The rows are grouped in 2 ways, from coarse to fine. Each group lies inside one group of the grouping before and may be the whole of it. The rows also spread widely along 5 directions, which tell nothing about the answers.
In the rows, 128 means zero.
Some rows, each with its group in each grouping after it:
[115  71 224 107 107 172 118 161 125  69  70 180 110  60  89 122  82  83
 252 133  76  78]  fufuz q_954
[123 139  75 134 132 108  80 121 146 136 101 148 119 171 164 117 129 172
  82 117 181  96]  desel q_186
[142 115 106 111 129  87  85 139 146 151 116 128 139 162 116  87  90  96
 134 102 133 160]  fufuz q_45
[171 134 111 122  94 113  82 131 174 113  88 183 118 107  86  95  94 108
 208 145  98 171]  fufuz q_862
[169 145  78 142 104  85  71 131 188 123 127 120 139 153  95  97 120 168
 134 158 124 153]  desel q_520
[147  90 123 128 134  91 114 133 140 167 154  98 111 175 132  96  99 102
  99  64 157 119]  fufuz q_33
[183  88 132 132 105 100 120 144 179 140 160 110 101 143  83  68  76 117
 162  93 133 140]  fufuz q_33
[ 99 156 111 143 127 113  80 106 109 111  93 152 140 139 186 175 206 176
  71 154 150 100]  desel q_520
[173 132 126 128  96  96  89 124 148 115 102 160 147 105 103 124 138 109
 164 146  85 190]  fufuz q_954
[182 122  77 137  94 120 102  99 186 131 112 169  74 134 114  70  97 163
 146 123 153 139]  fufuz q_33
[127 125 146 116 123 107  88 120 105 122  84 160 150 116 143 153 150  89
 134 123 102 155]  fufuz q_954
[ 67 102 174 105 145 127  85 166  94 104  94 135 160 119 136 153 121 102
 144 117 124  67]  desel q_186
[ 81  48 252 108 157 144 146 169  68 113 116 103 138 122 144 159 104  40
 161  62 109  42]  fufuz q_954
[171 148  71 121 113  83  71 115 162 150  99 154 131 156 117 101 106 101
 140 123 126 193]  fufuz q_862
[111 120 155 107 112 114  83 120 106 107  95 162 144  85 124 147 145  89
 165 138  88 143]  fufuz q_33
[110 114 191 137 121 110 112 153 117 101 137 115 156 120 126 170 178 140
 135 149 109  82]  desel q_520

New rows, each followed by its group in each grouping:
[145 101 184 129 102 117 133 126 123 110 136 146 117  94 118 136 152 116
 159 122 111 119]  fufuz q_33
[ 91  89 167 113 136 153 119 127  99 112  90 155  94 118 155 130 111 101
 147  82 144  58]  fufuz q_33
[ 99 123 155 119 136 125 100 111  75 116  67 174 133 117 182 178 170 100
 109 112 123 111]  fufuz q_954
[140 133 102 135 110 127  78 131 178  99 100 150 112 134 112 101 116 176
 160 158 128 105]  desel q_520
[130 151  73 142 122 108  73 109 152 122  99 145 117 162 156 121 149 186
  92 145 160 112]  desel q_520
[101 124 142 120 154  89  97 123  81 160 103 123 147 165 185 168 151  66
  80  75 146 121]  fufuz q_862
[145 138  91 130 123  86  61 146 171 126 125 111 160 154  99 108 118 140
 140 149 109 152]  desel q_520
[158 118 149 125  86 126 110 123 156  96 111 172 107  80  94 111 128 130
 200 144  99 141]  fufuz q_33
[139 129 131 118 121  96  85 136 126 131 102 146 150 132 117 125 111  73
 162 118 103 166]  fufuz q_862
[150  94 185 143 102 141 144 144 145 107 116 163  88 111 113 113 109 123
 195 113 131  87]  fufuz q_862
[139 118 116 120 130 107  92 136 147 145  97 142 121 155 121 101  83  83
 154  95 133 139]  fufuz q_862
[160 112 157 133 106  77 122 142 130 140 156 121 144 140 124 122 155 112
 123 123 124 157]  fufuz q_45
[108  97 181 124 121 125 127 139 103 121 119 144 120 128 153 129 141 114
 132 107 144  93]  fufuz q_45
[122 134 121 104 121 126  65 114 117 106  48 189 141 100 133 140 126  96
 160 139  97 156]  fufuz q_954
[100 105 209 118 109 119 126 137  80 104 105 160 144  91 144 166 181 100
 149 129 104 110]  fufuz q_45
[137 112 137 131 121 119 104 117 121 127  92 157 118 129 149 132 132 112
 125 110 128 125]  fufuz q_954
[131 122 157 123 113 115 102 122 112 110  88 168 137 103 146 151 157 102
 145 130 104 143]  fufuz q_954
[ 86 132 122  95 137 117  66 116  92 125  73 165 137 114 156 145 135  85
 128 111 111 136]  fufuz q_33
[145 125 110 120 109 112  90 124 145 125  94 170 112 126 124  95 111 126
 155 132 130 149]  fufuz q_45
[129 106 116 113 143 121  83 128 123 135  78 148 128 148 140 112  88  84
 135  90 131 131]  fufuz q_954
[145 137 135 121 109  85  96 113 117 129 124 143 153 110 131 152 171 102
 127 133  99 171]  fufuz q_33
[107  95 176  93 135 107  95 152 100 119 112 122 156 106 113 133 106  49
 171  98  87 130]  fufuz q_33
[175  95 103 135 131  91 104 138 162 164 135 105 112 188 125  82  72 100
 113  76 152 143]  fufuz q_954
[102 101 201 119 129 109 101 178 118 101 137  94 176 115 107 153 143 106
 165 139  87  91]  desel q_520
[159 151  86 123 118  78  65 106 130 138  87 159 155 136 138 141 158 102
 111 135 111 207]  fufuz q_954
[145 104 163 122 104 101 113 149 135 117 130 137 134 116 108 106 121 105
 169 128 107 142]  fufuz q_45
[171 152  70 132  93 114  78  86 161 117  67 204 104 116 142 114 143 155
 133 149 134 175]  fufuz q_954
[122 149 141 128 111  87  69 140 129 102 115 129 183 107 117 165 185 137
 144 178  78 153]  desel q_520
[148 113 139 137 117 117 120 131 142 135 116 150 104 143 138 113 118 116
 143 101 145 115]  fufuz q_862
[150 156  55 118 121  76  42 130 163 136 108 139 163 158 117 102 118 143
 115 144 133 174]  desel q_186
[ 83  68 248 103 139 130 136 162  67 108 128 119 148  91 131 171 139  57
 172  89  90  69]  fufuz q_33
[107  52 249 111 136 117 150 187  92 119 150  92 149 124 108 131 109  55
 173  86 107  82]  fufuz q_45
[100 144 165 131 117 110  85 131 100  90 105 141 174 100 142 193 209 144
 131 174  96 116]  desel q_520
[126 125 151 112 106 122  95 114 116 105  93 174 125  83 125 143 154 114
 163 139 100 139]  fufuz q_33
[117 158  96 117 117  98  69  96 104 124  65 195 136 124 176 143 175 134
 105 146 135 163]  fufuz q_45
[180  81 140 122 113  93 112 165 183 137 153 105 121 153  70  47  49  95
 185 103 123 149]  fufuz q_45
[139 129 126 115 111  92  89 116 120 131 112 141 138 120 133 134 143 102
 128 114 115 154]  fufuz q_33
[179  99 155 151  95  90 140 138 157 138 164 123 109 147 119  98 143 143
 131 117 146 135]  fufuz q_45
[ 65 102 194 113 133 151 101 158  91  84  84 158 139  97 141 159 133 129
 159 129 128  39]  desel q_186
[145 126 104 151 121 110 102 131 168 126 137 115 112 173 138 109 130 183
 106 129 163  91]  desel q_520
[146 116 136 140 130  93 127 125 125 163 135 119 126 175 159 133 143 106
  94  80 162 124]  fufuz q_862
[ 98  74 196 129 124 172 152 135 108 102  93 171  65 120 163 111 111 144
 157  96 169  19]  fufuz q_45
[137 176  54 114  98 115  47  71 138 111  52 219 114  89 149 128 154 145
 139 164 116 185]  fufuz q_33
[133 119 137 124 111 135 105 121 133 111  74 190 103 110 131 122 121 117
 175 129 127 119]  fufuz q_862
[101 132 150 133 124 116  90 133 114 104 107 134 149 131 147 162 171 148
 122 146 122  93]  desel q_520
[106 103 183 126 110 150 126 125 112  93  89 187  97  92 149 130 144 136
 167 131 139  77]  fufuz q_45
[ 80 126 143 100 139 131  79 110  77 119  68 172 131 106 170 160 149  91
 128 108 121 108]  fufuz q_33
[174 115 122 119 105  84  93 135 161 138 143 124 137 129  87  97 105  99
 164 119 101 179]  fufuz q_33
[ 85 139 151 106 132 104  54 151  95  98  90 128 195 110 128 172 166 106
 148 160  77 129]  desel q_520
[153 108 140 130  99 115 120 119 148 119 125 150  98 114 127 108 128 133
 150 116 133 124]  fufuz q_33
[ 83 113 150 127 139 139 100 140 109 106  88 158 117 134 164 145 138 157
 114 120 162  46]  desel q_186
[149  96 165 116 114  90 109 162 136 125 138 122 153 128  95 101 111  85
 169 120 101 155]  fufuz q_45
